The rows come from 4 hidden closed curves, with some noise, and rows from the same curve form a group. Each curve winds through 6 dimensions. The rows are also pushed far along 4 directions, which tell nothing about the answers.
Some rows, each with its group after it:
[  4   3 -53  -4 -16 -23 -35 -26   9 -12  -3 -19   4  -6 -15  37  20   2
 -35 -23  45] : k789
[  9  11 -21 -29 -13  17   1  -5 -38   5  33  -2  -1 -20 -37   9  23  -4
   9 -43  12] : k789
[ 19   7  12  -2   3   6  16  11   0 -15   2  19  -1  14  20 -23 -11  15
  -2  13  -5] : k961
[  7   8   6 -20 -29  37  20  -8  -9   1   4  11   2 -20  -1 -18   7   2
  19 -37 -10] : k789
[ -1   7 -30  26 -15 -29 -31 -33  13 -33  -5  -3  15  -3   9  26  21  47
  -8 -28  52] : k956
[  5   7  11  -2   0  31  29  14   5  -7  -5   1 -12 -21   8  -3   7   6
  21 -37  -9] : k956
[  1   1   3  14  -4 -18 -27 -14  11  -2 -24  -8  -8   6  -4  19   4  -4
 -18   8  21] : k961
[ -7   3 -18  -9   2   6  -5  15 -20   7  18  -3   5 -10 -22   5  14  -9
  14 -20  -1] : k789
[ -1 -18 -10 -21  12 -34 -17  11  10  18  -2   6   2  56  21   8 -33 -30
 -40  57 -30] : k789
[ 25   1   8 -65 -14  32  43  12 -45  27  47   9 -20   5 -16  -9  -3 -14
  33 -35 -57] : k956
[ 22  13  47   7  -6  -9   0 -32   7 -22 -16  19  -3  26  20  -7 -19  17
 -34  30  33] : k956
[ 19  -6  -7  -2  10   4  13 -10  14 -19  -8  17 -26  13  24   0  -7  17
 -18  25  26] : k789
[ 15   6  -7   6  10 -18  -8  -7   2 -14  -2   6 -11  12  -1   6  -4   7
 -30  33  35] : k789
[ -1  -4  -3 -16 -18  15  13 -13  -2  10  -3   7   2 -15  -3  -6   2  -5
 -15 -21  -4] : k961
[-31   0  -8  43   6  11   6   3  34 -10 -27 -11   7 -37   4  -1   5   8
  10   3  20] : k961
[ -5  17 -29  27 -14  -7 -21  26  16  -4 -18 -41   8 -40 -29  -2  34  -5
   7 -33   1] : k758
[-11  -1  -7  45   6 -36 -36 -15  35 -20 -29 -17   5   9  11  10   9  20
 -10  29  35] : k956
[ 17   1 -12 -14 -12   2  -2 -28 -16 -11  13  17  -6   6   8  21   2  25
   1 -26  19] : k758
[-16  -1 -17   3   1 -17 -19  19  -1  16  11 -35  17  -1 -13  19   8  -9
  31 -24 -38] : k961
[-25   6 -21  68  12 -15 -14  40  41 -20 -31 -27   9 -25   6 -10  20  26
  47   6  -5] : k789
[ -3  -2 -15   9  -6 -17 -21 -24   3 -15  -9  19  -9  16   5   9   6  16
 -15  23  42] : k961
[  2  22  -6  -7 -20  37  20   2 -17  11  10 -13  -8 -48 -40   8   9 -14
  25 -44  -5] : k758
[-18   0 -25  16  -2  -3 -12  33  -3  22  -8 -13  -4 -12 -26  15  -4 -22
  23  -2 -28] : k758
[ -5  -6   3   0  15 -16 -13  47  -6  31 -11  -2  -5  24  -7   7 -27 -45
  -2  30 -55] : k758
[-29   1   1  33  -5 -22 -33  15  29  -3 -26 -12  32   3  10 -22   7   2
  -1  22  -4] : k758
[ 21 -10  17 -37   9  -9  -5 -41 -25  10  14  26 -21  39  -1  22 -22 -16
 -49  34  28] : k961
[  3 -35  61   2  29  -6   8 -48   9  -1 -21  42 -23  48  56  14 -35   9
 -21  47  21] : k956
[-11   7  17  27   1 -22 -12  18  18   6 -22 -15  10  10   2 -10 -18 -14
  -3  40 -19] : k789
[  5  28  18   1 -30  20   7  14 -11   4  -8   7  10 -19 -15 -12 -13  -8
  16 -19 -19] : k758
[  0 -14   7 -14  25 -14  10  14  -4  12  16   1 -14  30  17  23 -17  -4
  17   2 -35] : k956
[-19  17  10  42 -11  27  15   2  26 -29 -26  13  10 -34  15 -25   6  29
  35  -4  27] : k758
[ 38  -5  19 -29  11  14  17 -41 -13 -18   3  38 -30  25  20   8 -15   8
 -48  17  52] : k789
[-12  -9 -61  19   7 -11 -16  48  23  -3   1 -44   2 -22  -6   3  43   7
  40 -38 -29] : k758
[ 18   7  -7   4 -16  16   9  -8   1 -15  -6   0 -19 -20  -2   1  21  21
  21 -32  13] : k961
[-22  19 -12  30 -26   8  -9   8  21 -14 -29  -3  12 -31 -11 -17  14   8
   4  -4  19] : k961
[ -9  20  74  17   4  14  28   3  10  -6 -23  20   5   4  18 -19 -40  -4
   5  33 -10] : k956
[-23  -8   6  49   6 -15 -16 -22  33 -11 -29 -21   1 -11  17  22   8  23
  22  -9  14] : k956
[ 19  -2 -50 -74   4 -12 -12  28 -43  32  61 -28  -1  23 -32  43   4 -40
  -3 -51 -50] : k758
[  8   7  39   4   0  10  10 -43   0 -11 -18  26 -15   6   5   1 -19   1
 -36  35  52] : k961
[  1 -14 -26  13  17 -13 -21   5   5  -8  -2  -7  -1   4   9  21  21  14
  10 -22  14] : k789
[ 15  21   2  -7 -28  12   4 -41 -18 -12  18 -13   3 -31 -23  12  16  24
  12 -51  28] : k961
[  6  15  29  -5   7   5  10   1  -1 -18  -5  36   9  27  28  -7 -36   4
 -12  28  13] : k758
[ 21   2  14 -14   4  11  21   1  -3  -8   3   8 -17   5  16   7  -1  10
   0 -22  -6] : k956
[ -4 -15  35  -5   6  20  12 -19   6  14 -16   7 -20   2   6 -10  -2 -18
  -2  22   2] : k956
[-24  10   9  79  10 -14 -19  27  43 -21 -63  12   5  -9  21  -8 -20  11
  10  51  20] : k758
[ 33  21 -25 -20 -38  16  -8 -66  -8 -32   3   7  -5 -30 -16  23  25  26
 -46 -51  87] : k789
[-11  24  30  -5 -24  54  46  -1 -13   0   9  20   8 -39 -14 -41  -9   2
  32  -8  -4] : k961
[ -7  20   0  22 -13  -4  -2 -15   7 -30  -8  11  12 -11  10   3   2  35
   3 -16  35] : k956

New rows, each followed by its group:
[-11  -2  17 -20  -2  11  18   6 -18  29  19  -9  -4   0 -11  11  -9 -20
  33 -17 -49] : k956
[-24   9 -41  29   7 -31 -40  40  21  -2 -14 -33  22  -3 -12  22   6 -15
   3  -2  -9] : k758
[  0   9  33 -19 -17  13  17  16 -20  17  11  20  11  15  -4 -36 -26 -17
   7  27 -39] : k789
[ 15  -3 -28 -23  -6  -8 -16 -29 -21  10  21 -19 -12 -12 -33  35  21 -10
 -21 -30  21] : k758
[-28   3   1  23   6  21  18  67  24  16 -12 -33  -8 -26 -11 -30  12 -23
  69   6 -66] : k956
[ 19  -9  27 -42   1 -24  -4   1 -29  34  21  11  -1  54  -2   0 -35 -34
 -29  41 -48] : k789
[ 15  35   9   0 -23  25  19  -3  -2 -25  -2   4  -3 -30 -20 -25  13  13
  -5  -8  31] : k956
[-11   5  12   4 -20  26  18   0   2  11  -3 -20  -4 -31 -14  -8  16  -3
  46 -36 -29] : k956
[ 19  24 -20  43 -19 -18 -30 -33   5 -44 -14 -19   6 -36 -19  15  39  52
  -7 -40  74] : k789
[ -9 -10   7 -21  14  -5  -3  20  -6  22   5   1   1  23  -1   4 -13 -39
 -17  18 -27] : k956
[ -2  -6  10  -3   8   4   7  -1  -1  -1  -1  26   2  22  24  -5 -18   7
  10  17  -5] : k758
[ 33  46  13  14 -22  31  19 -25   0 -42 -10  -9 -20 -54 -27  -2  23  27
  -4 -36  69] : k961
[  0  -8  36   7  26  19  17  20  14  -4 -22  24  -9  16  31 -21 -17 -13
   1  27  -6] : k789
[  1   2 -18  22  18 -23 -16  13  17 -13 -12  -8  -4   9   0   6   0   1
 -19  33  21] : k789
[ 24  19 -15 -18 -11  17  10  33 -26   8  11   7 -16  -7 -21  10 -11 -15
  11 -24 -27] : k758
[ 15  -2  -7 -42   9  11  21   6 -35  18  37  11 -21  10 -24   4  -9 -22
  -4  14 -12] : k789
[-39   0  20  41  18  18  19  28  32   5 -28 -15  -7 -24   4 -13  -2 -12
  48  21 -18] : k956
[ 23   5   4 -34   4  17  27 -16 -22   8  27  -9 -15 -14 -18  16  -4 -10
 -16 -23   3] : k961
[ 20  35 -14 -15 -47  36  23 -25  -1 -19  -1  -5  -5 -49 -25 -10  14   9
 -15 -39  34] : k789
[ 39 -39  25 -91  13  -3  16 -12 -51  44  49  41 -31  87  23  -1 -33 -29
 -19  32 -58] : k956
[ 37  -6  28 -52  -5  20  33 -20 -34  19  32  14 -35  21  -7  -5  -7 -10
   4   3 -21] : k956
[ 19   4 -20  -7   4 -23 -17  -1 -15  -5  15  -5  -8  11 -19  14   4   2
 -24  12  19] : k789
[-10 -11 -20  36  14 -13 -12   3  31  -6 -25 -34  -6 -23   7  28  19   7
   6 -24   6] : k961
[-17 -23 -47 -14  29 -21 -17  33   0  19  16  -8  -8  25  -5  23   1 -27
   1  22 -21] : k789
[ 28   5  10  -1  -5 -17 -22 -27 -13 -17   0   5   3  13   1   9  11  22
 -25 -16  34] : k789
[ 27  12 -20 -40 -15  -9  -9   6 -29   4  27   2   1  15 -23   0   1 -15
 -30  -3  -6] : k789
[ -1   0 -17  37   7 -39 -40 -11  24 -10 -25 -35   1  -2  -2  32  13  10
 -18   0  23] : k789
[-16 -12  -2  -9   6   1   3   4  -4   7   9  18   7  16  12 -10  -9  -3
  13  17 -11] : k758
[ -7  -1  -5 -23  -5  -5 -10  17 -10  13  18 -15  22  13   0   2   1 -15
  15 -28 -44] : k758
[-15   9  25  12  -4  15  23  -7  12  -7  -8  16  25 -15  15 -29 -21   5
 -12  19   8] : k961
[ -9  24  10  21  -6   3   9 -11   9 -33 -11  18  12 -11  10  -2  -8  31
   2  -3  36] : k956
[ -9 -34 -17  -5  29 -34 -20 -21   2  14  11 -12 -20  33  10  46  -3  -4
   0  18   0] : k956
[ 47 -10  23  -8  14 -25 -12 -55   4 -24 -15  23 -27  44  32  27 -20  18
 -73  30  64] : k789
[ 36   2 -21 -27  -4 -10  -6 -19 -26  -7  18  20 -19  20 -10  16  -1   5
 -41   8  34] : k758
[-18  -5   6  -5  -1  15   8  21   9   6  -5  21   5  10  10 -36  -4 -13
   3  31 -14] : k956
[ 33  -5  16 -25  -2 -18 -10 -36 -21   5  10  -1 -15  23  -8  23 -11  -6
 -41   6  16] : k789
[ 12 -46  42 -25  55 -50 -14  10  -2  33   4   9 -21 100  47  32 -51 -32
 -23  65 -59] : k956
[ 20  -1  -6  11  13  -9  -6   8  12 -14 -13 -12 -17   8  11  12   8  10
  -5  -8   6] : k961
[-21  14  -1  28  -9  21   4  -9  23 -24 -28  12   9 -31   6 -16  14  16
  -1  -8  46] : k956
[-18 -16   3  16  11  -4  -3  39  27   2 -24   5   7  18  35 -21  -3  -2
  22  14 -36] : k956
[ -9   4  14  30  -5   8  -1  -9  27 -28 -30  21   3  -3  23 -35   4  23
  -3  33  40] : k956
[ 23  10   7 -37 -22   3  -3   5 -23  20  13  -9  -4   7 -20   3   2 -22
  -3 -28 -32] : k961
[  4  -7  36 -23   7  -2   8  -2 -15  19  17  10  12  30  15  -5 -29 -15
   3  14 -38] : k961
[ 24 -13  45 -37  -6   3   9 -58 -17  14   3  32 -15  35  16  10 -34  -8
 -43  28  12] : k789
[ 16   8   5 -50  -5   4  15  -6 -37  12  36  21 -11  24 -15  -3 -14 -17
 -23  15  -4] : k956
[ 16   6  15 -51 -16  27  25  19 -32  22  29  17   0   6 -21 -50   0 -27
 -11  12 -34] : k758
[  6   8  31  -8  17  24  29  19   8  -9  -2  10  -6   2  17 -24 -13 -10
  -1  18  -4] : k758
[ 31  27 -21 -18 -28  30  11   3 -20 -24  15  -3   1 -36 -25 -12  35  19
   1 -63  26] : k789
[ 54  20  -8 -52 -26  26  19 -10 -45 -10  37  12 -15 -11 -26  -5  21  10
 -10 -58  14] : k789
[-10   0  39  54   4  -1  -6 -56  47 -52 -43  17  14  -7  47 -24  10  54
 -20  29  88] : k758
[  4 -16 -42 -70  -2  10   8  26 -40  30  51  20  -2  29 -13  -2  -2 -28
   7  -9 -45] : k789
[-31  -2  11  25   9  23  22  11  19   6 -14  -8 -10 -27   0  -1   3  -2
  45  -4 -13] : k956
[-22   3 -32  28  -2  -4 -11  32  17  -6  -7 -13  13 -17   5   7  11  12
  42 -23 -17] : k758
[ 11  -7 -44 -20 -13 -39 -34 -17 -12   5  20  -9   3  28 -13  24   2   1
 -27   5   3] : k789
[ 11  -2  13  -3  -8  -9  -5   6  -8   0  -7  29   2  30  21 -16 -20   8
  -4  22 -14] : k758
[  1  29 -21  31 -25  12  -3   5   1 -16 -19   6  -2 -40 -25   3   7  17
  14 -16  29] : k758
[ 38   0   5  -3   0 -21 -22 -45 -10 -21  -3   9 -29  26   5  34   4  22
 -26   4  52] : k961
[  9   7  -3  -9 -22  23   8 -39  -4 -22  -1  28  -8 -17  -4 -11  16  23
 -22 -10  59] : k956
[  2  17  -8 -30 -17   5  -2  26 -20   9  23   6  21   8 -13 -14  -7 -16
   6 -12 -31] : k758
[  2  23  -6   0 -20  33  14 -10  -7  -5   6 -24  -2 -56 -37   0  28  -4
   9 -44  24] : k758
[ -3  34  78  50  -1  31  31  14  43 -42 -59  28   2 -14  33 -68 -25  12
  -9  62  33] : k956
[ 18  18  13 -11 -19  45  45  -7 -10 -20   4  35 -15 -22   1 -38   0  21
   6  -4  26] : k961
